There are 4 ways to turn a row about zero (a turn may also mirror it). The second row of each pair is the first, turned, with some noise. The first 36 pairs use one turn. New pairs use 2 turns, one after the other, and a turn may come again.
Known pairs, each followed by its turns in order:
[ 35 -10 -12   8  -1   6   7  -4]
[ 10 -12 -17  16  -6   9  26  -1]
K_56

[17  2  1  2  7 11 11 -7]
[ -5  -8  -8  -4  14 -12  -1 -10]
K_332

[  0 -23   0  -2   0 -12  -1 -13]
[ -8   1   0 -18  16   1   9  10]
K_964

[ -1 -18  -5   3   9  13   1 -21]
[-21  13  -5 -13  -3   2  15   0]
K_964

[ -1   2  -1 -15   4   1  -4  -4]
[ -5  -1  -1  -5   8 -11   2  -5]
K_56

[  3  -9   8  -5  -1  -5 -13  -1]
[ -6   1 -12   4   7 -11   1  -1]
K_807

[  2   4   2 -12 -20 -10  19  -5]
[-12 -15  10 -16  -6  10  11  -6]
K_56

[  0  -1  -8 -17  -6 -15  35   9]
[-23 -16  11   0 -12  12   4 -26]
K_56

[ -3  -4  -4  -5  -4  -4  -1 -15]
[-11   0   4   2   5   0   1  13]
K_332

[ 2 14  0 16 -1 35 -5 -4]
[ 19  23  -2  -1 -11  16  19  -6]
K_807

[ -7 -10  10   6 -10   1 -19   5]
[-10   4  -9  16   6  -5  14  -8]
K_807

[ -1  -4  -1   0 -16 -35  -1   0]
[-20  -9   9  19   6 -12 -14  14]
K_807

[ 11 -33  -4   1  -2  21  -6  -2]
[-11  14 -20  17  10   6  21  12]
K_56

[  5  30  -3   0  25   3 -19   8]
[ 19   2  -4   0 -16 -19  -7 -32]
K_964

[  1  -3  18 -14   3   4   4  -2]
[  0   1 -18  11   1  -3   9   1]
K_332

[ 2 26  6  3  7 28 23 -2]
[ -4  23  -1  30 -21  -6  -6  -4]
K_964

[  6  -2  -9 -26   2  24  -3  11]
[-23  -4  16   1  -9   1 -18 -16]
K_964

[  0  10 -10  -6  -1  10  -8   3]
[ -4  -9   3   4  -9  -2  -1 -13]
K_964

[  3  -4   8 -18  11 -11   5 -11]
[ -4  -2  -5 -10  16   2   3 -20]
K_56

[ -5 -11   7   1  -4   6  -7  20]
[  3   5  -7   6 -18  12  -5 -11]
K_332

[ -7 -25  19 -13 -15   2  -2   8]
[-13  -2 -19  17 -19  19   3   2]
K_332

[ -9  -2  -8 -35  -9   4  -2   5]
[-28  -7   9  -4  13 -19   8  -4]
K_56

[-28   5   9   1  10  -1   3   5]
[25 -1 -1 14  1 10 -3  9]
K_332

[  6  26 -35  13  -7  11  35  -3]
[  8 -36  18 -24   4 -31 -20   3]
K_332

[ 2  5 -8  1  0  5 12 -2]
[ -3  -3  -3   0 -13  -2   4  -6]
K_56

[ -1  -1 -14  24  -3 -12   2   7]
[ 8 -6 16 24  1  5 -4  2]
K_807

[ 12  -1  11   0 -23 -12   5 -35]
[-10   3 -11  16  35  -6  22   7]
K_964

[  1   0  -7  -3  -7   2 -12 -23]
[-14  -6  -8   1   7  -6  17  -9]
K_964

[ -2  31 -17 -26   2   6  -1  30]
[ -7 -17  27  12  -8 -38   0 -12]
K_56

[ -9  -1 -22   8   5  -1 -16 -21]
[ 13  18  19   3  19 -10   0  -5]
K_807

[ 10  -2  -2  -3 -31   2 -11   5]
[-20   5  -6 -17 -22   1  -3   5]
K_332

[  7  -5  20   2 -11  -4   7   0]
[-12  -4 -15   4   0   8   2  14]
K_807

[ 12   8 -11   7  11   8 -17 -35]
[-15  19   8 -10  33 -12  -8   7]
K_332

[ -4  -3 -11   3   1 -14  11  -7]
[ 5  0 10 -3  3 -4 15 11]
K_964

[-8  3  2  6 -2  2  2  9]
[-4 -1  3  4 -5  8  4 -6]
K_807

[ -1   5  -7  -2 -25  -2  13  -5]
[-11   2  14  -1  -8   2   8  22]
K_807

New pairs, each followed by its turns in order:
[ 17  16  -8 -11   1   6   0   2]
[ 3  8  8 -3 18  4  9 13]
K_56 K_964

[  8 -23  34  14  -3 -11  17   5]
[ 23  20   4  -2  -7 -27  -8 -24]
K_964 K_332

[  9 -20  -7   8   3  15 -19  -1]
[  8  -7   2  22 -21  -2 -12  -5]
K_56 K_56

[ -2   4  -7 -13  19  35   0   2]
[ -4 -27 -20  15   5 -12  12  11]
K_964 K_964

[ -6  -3   5   1  -3 -13  11   7]
[-13   1 -16   1  -2  -3  -6   0]
K_56 K_964

[ 35 -19  24  -5 -20   8  -3  -1]
[ 12 -11  38  -3 -18  22   8   4]
K_807 K_964

[-6 -6  7 -8 35 -2 13  4]
[ -2  13   7 -13  29  -5  -4  19]
K_56 K_332

[  8  -7   0  13   3 -26  -7  16]
[ 17  -6 -24 -14  -7 -10  -1   7]
K_964 K_807

[  3  11   3  -4   2   3   3 -19]
[  2 -13   3   0  -2  -3 -14 -12]
K_332 K_807

[-3 24  3 35 -1  6 10 14]
[-14   6 -22 -33 -19   2   2   0]
K_56 K_332

[ 21  15  -2  10  -6  -6 -34  29]
[  8   1 -42  -2  14  -1  28   9]
K_964 K_56

[-10   7   9   0  -2 -14  16 -11]
[ -1 -13  -1  10  -6   0   0 -23]
K_332 K_332

[35 -1 -5  2  3 27 -6  1]
[-2 15 23  9 11 -4 11 30]
K_332 K_332

[-13  -9  -2 -15  13   0 -10   0]
[  1   9   7   2   9  -2 -16 -17]
K_56 K_807

[10 16 23 12  7  8 -5  2]
[ -7   2  13   2   9 -29   4  -2]
K_332 K_332

[-16  11  11  -7   7  35  28  10]
[-35  24  13  -3 -13  12 -13  19]
K_56 K_807

[-35   5 -16   0 -25  -1  -9   1]
[-18 -20   6  13 -21  25  -8 -11]
K_964 K_332

[-11   1  -4 -27  13  23  20  -5]
[-13  -7 -10 -36   0 -18   3   6]
K_807 K_807

[-24  35   7  11   4  -1 -31   0]
[ 13 -11  18  18  16 -25  -1  33]
K_964 K_807

[ 13   1  25   7   5  -6 -11 -21]
[ -8  16  21   3   2  -5  -7 -26]
K_56 K_964

[-1  7 -3 -3  1 16  9 -9]
[-9  8 12  8 -1 11  1  2]
K_964 K_807

[12  4 -4 24  0  0 21  0]
[-21   8   3 -21  11  -9  -5  -1]
K_332 K_964

[-17 -10   2  35 -13  -4  -3   4]
[-10  20 -25  11  -5 -10 -21  -8]
K_332 K_332

[ -1   8  18  -9  -3  18  -9 -35]
[  6  -4  21  17 -20 -26  -6 -15]
K_807 K_964

[  4  -8  -4   0 -21   4 -10  -3]
[18  6 11  6 -3  2 -1 13]
K_807 K_964

[ 5 -6  1  0 -3 35  7  6]
[ -1 -11  15 -10 -29   8  -7  -5]
K_56 K_56

[12  1 -1 -4  0 -1 -6 35]
[-25 -12  11 -11  -6  18  -1   9]
K_807 K_332

[  6   1   0   1 -19   5   1   8]
[ -8  -2  13   3 -12  10   0   3]
K_807 K_56

[  4  -5 -22   4   0  16   0   5]
[ -4  -8 -17   0   0   3 -12  15]
K_964 K_332

[-18  -2  -1   6 -11 -10  28   4]
[-10  -8 -14  -5   6  14  23 -15]
K_807 K_807

[-1 -1 -2 21 -1  0 11 -1]
[-2 -2  3  0 -8 -6 13 18]
K_56 K_56

[  1 -15 -13  35  20   8  -3  20]
[ 18  17 -24 -23  19  -9  16   9]
K_332 K_56

[18 -1  5 -2  5 -7 25 12]
[29 11 12 -3  1 -9  4 -2]
K_964 K_56

[ 26   8   2  -4  10  35 -13  -2]
[  5 -29  16 -21   5  -9  23  -8]
K_56 K_332

[  1   0 -13 -19   3  -3  -3   5]
[  5  -7  -2 -13  -3  13   9   8]
K_332 K_332

[-12  -2  -6   7  -7  -6  -3  16]
[-14  -1  -9   3 -12   2  -4 -12]
K_964 K_332

[ 17 -13  -1 -25   2   7  -2  -5]
[ -6  -5  -3  -9 -14   9 -27   1]
K_332 K_56

[10 12  1 10 15 -2  6 26]
[-13  14 -16 -23   4  -8   4  -3]
K_964 K_332

[ -3   0 -15 -27  15   8  -1   3]
[-17   4  -3  12  -2  -7  24  13]
K_807 K_332

[ -7  -5  15  -2  22  14 -25  -5]
[ 26 -17   2   4  -2 -15 -14 -17]
K_56 K_56

[ -1  -9  18  -4 -35   1 -10 -23]
[ -6 -25  15   1 -35   4 -12   5]
K_332 K_964

[  0   4   9  27  -7 -26   1   2]
[ 12  -1 -27  -7 -20  16   4  -3]
K_807 K_964

[-11   7  11  -4  -3   5  23  16]
[ -5 -13 -12  17   1  13  15  11]
K_332 K_56

[  2 -21  -5   1   1  -6   0   3]
[ -1  13  -8   8 -10  -5  -8   5]
K_56 K_56

[ -6   8 -12   9   0  11  11  -5]
[-10 -15   7  -5  -4   2   1  14]
K_56 K_56

[-23  -3   1   3   1 -12   0   0]
[ 8  5 -7 11 15 11 -5  8]
K_807 K_332

[ -6  12  -3   4  -3   4 -11   5]
[ -4  -6 -11   1   1   9   5  10]
K_964 K_56

